There are 3 ways to turn a row about zero (a turn may also mirror it). The second row of each pair is the first, turned, with some noise. The first 21 pairs use one turn. New pairs use 2 turns, one after the other, and a turn may come again.
In the rows, 128 means zero.
Known pairs, each followed by its turns in order:
[124 158 131 122 129  96]
[105 126 132 106 134 159]	K_760

[112 167 153  98  51 162]
[134 132  61 168 195 120]	K_102

[136 123 171 161  90  93]
[154 190 108 137 100 123]	K_375

[160 121 136 105 133  69]
[ 84 111 138 144 169 148]	K_760

[174 144 108 149 191 126]
[ 81 141 192 128 110 105]	K_760

[120 130 127  87 152 131]
[119  98 149 129 127 157]	K_375

[ 81 122 146 138 139 104]
[118 148 123 125 106  79]	K_102

[ 55 127 113 132  80 159]
[134 125  83 203 120  90]	K_102

[142 133  94  84  93 120]
[138  99  79 121 127 158]	K_102

[130 119 139  75 126 127]
[150  94 138 131 161 134]	K_760

[110 115  93 133 135 133]
[138  98 132 137 141 101]	K_375

[136  60 151 146 116 131]
[165 154 115 177 161 134]	K_375

[ 96 143 172 131 124  95]
[121 153 130 154  71 134]	K_375

[169  86 132 144 102  81]
[ 85 160 116 106 101 181]	K_102

[ 98 141 157 131 130 111]
[114 139 130 149  93 128]	K_375

[173 164 101 119  76 190]
[172 187 139  88 167  86]	K_760

[116 128 157 122 116 165]
[113 121 128 154 163 112]	K_102

[128 134  89 140 134 114]
[143 103 115 111 129 104]	K_375

[112 154 156  58 132 120]
[153  76 144  98 162 160]	K_760

[133  90 124 121 127 125]
[133 119 121 163 138 120]	K_760

[111  95 152 121  46 153]
[ 75 139  72 187 151 137]	K_102

New pairs, each followed by its turns in order:
[106 160 134 147 152 127]
[ 92 119 130 115 153 135]	K_102 K_760

[102  49 180 180  97 142]
[205  92 111  98 127  57]	K_760 K_375

[115 114 105 185 107 159]
[150 155 130  78  83 116]	K_375 K_102

[112 132 150 145 137 140]
[123 128 126 135 110 100]	K_375 K_375

[138 121 138 150 122 168]
[158 130 139 111 115 100]	K_375 K_102

[ 97 171 115 123 154 126]
[164 112 110 105 155 105]	K_760 K_760

[145 145 137 161 147 109]
[145 109 151 105 133 101]	K_375 K_375

[158 153  95 128 132 164]
[119 139  98 131 178 151]	K_102 K_375

[119 118 148 137 120 146]
[117 134 126 114 105 134]	K_375 K_760

[127  99 138 139 113 140]
[135 134 109 122  96 136]	K_102 K_760

[109 140 156 197 147 147]
[131 132  49 144 116 137]	K_760 K_102

[136 157 178 130 114 143]
[122  82 102 100 110 132]	K_760 K_102

[143 150 152 122  92 128]
[122  79 139 119 126 150]	K_760 K_375

[160 134 112 136  95 125]
[150 148 151 116 115 102]	K_102 K_760

[102  86 119 148 128 136]
[ 82 140 125 140 108 122]	K_375 K_760

[ 84 200 192 154 113 150]
[118  45  55 121 137 153]	K_760 K_102

[111 161 122 105 143 191]
[157 122  62 153 139 153]	K_102 K_375

[120 111 169 140 157 124]
[112 131 116 128 141  75]	K_375 K_375

[125 129 135 103 170  81]
[143 153 148 126 183 106]	K_375 K_375

[163 172 118 146 120 114]
[152 113 113 112 151  81]	K_760 K_102

[163 142 122 116 104 135]
[113 103 161 113 120 140]	K_760 K_760

[171 137  91  54 152 141]
[112 113 156 171 182 180]	K_375 K_375

[ 78 130 105 105 154 140]
[ 95 135  98 170 155 133]	K_102 K_760

[ 63 157 159 164 135  83]
[173 170  77  69 127 136]	K_102 K_102

[109 152  67 135 127 125]
[ 77 168 128 102 134 128]	K_760 K_375

[178 114 115 147 121 149]
[120  78 118 112 129 147]	K_375 K_375

[131 137 133 102 134 123]
[125 125 120 145 140 147]	K_760 K_375

[158 106 114 151 158 160]
[146 157 114 133  78 127]	K_760 K_375

[103 161  91 168  78 140]
[163 126 135 119  57 154]	K_375 K_375

[175 153  80 187 133 120]
[139 143 137  68 153  67]	K_102 K_760

[149 114 103 175 151 135]
[143 177 100 133 129 109]	K_760 K_102

[162  91 158 123 164 151]
[ 87 125 139 134 139  70]	K_102 K_102

[134  93 158 146 133  99]
[106 134 165 138  92 121]	K_102 K_375

[140 139  80  75 111 181]
[ 75  94 153  89 142  77]	K_375 K_102

[102 102 158 112 151 113]
[136 135 103 177 121 106]	K_760 K_760

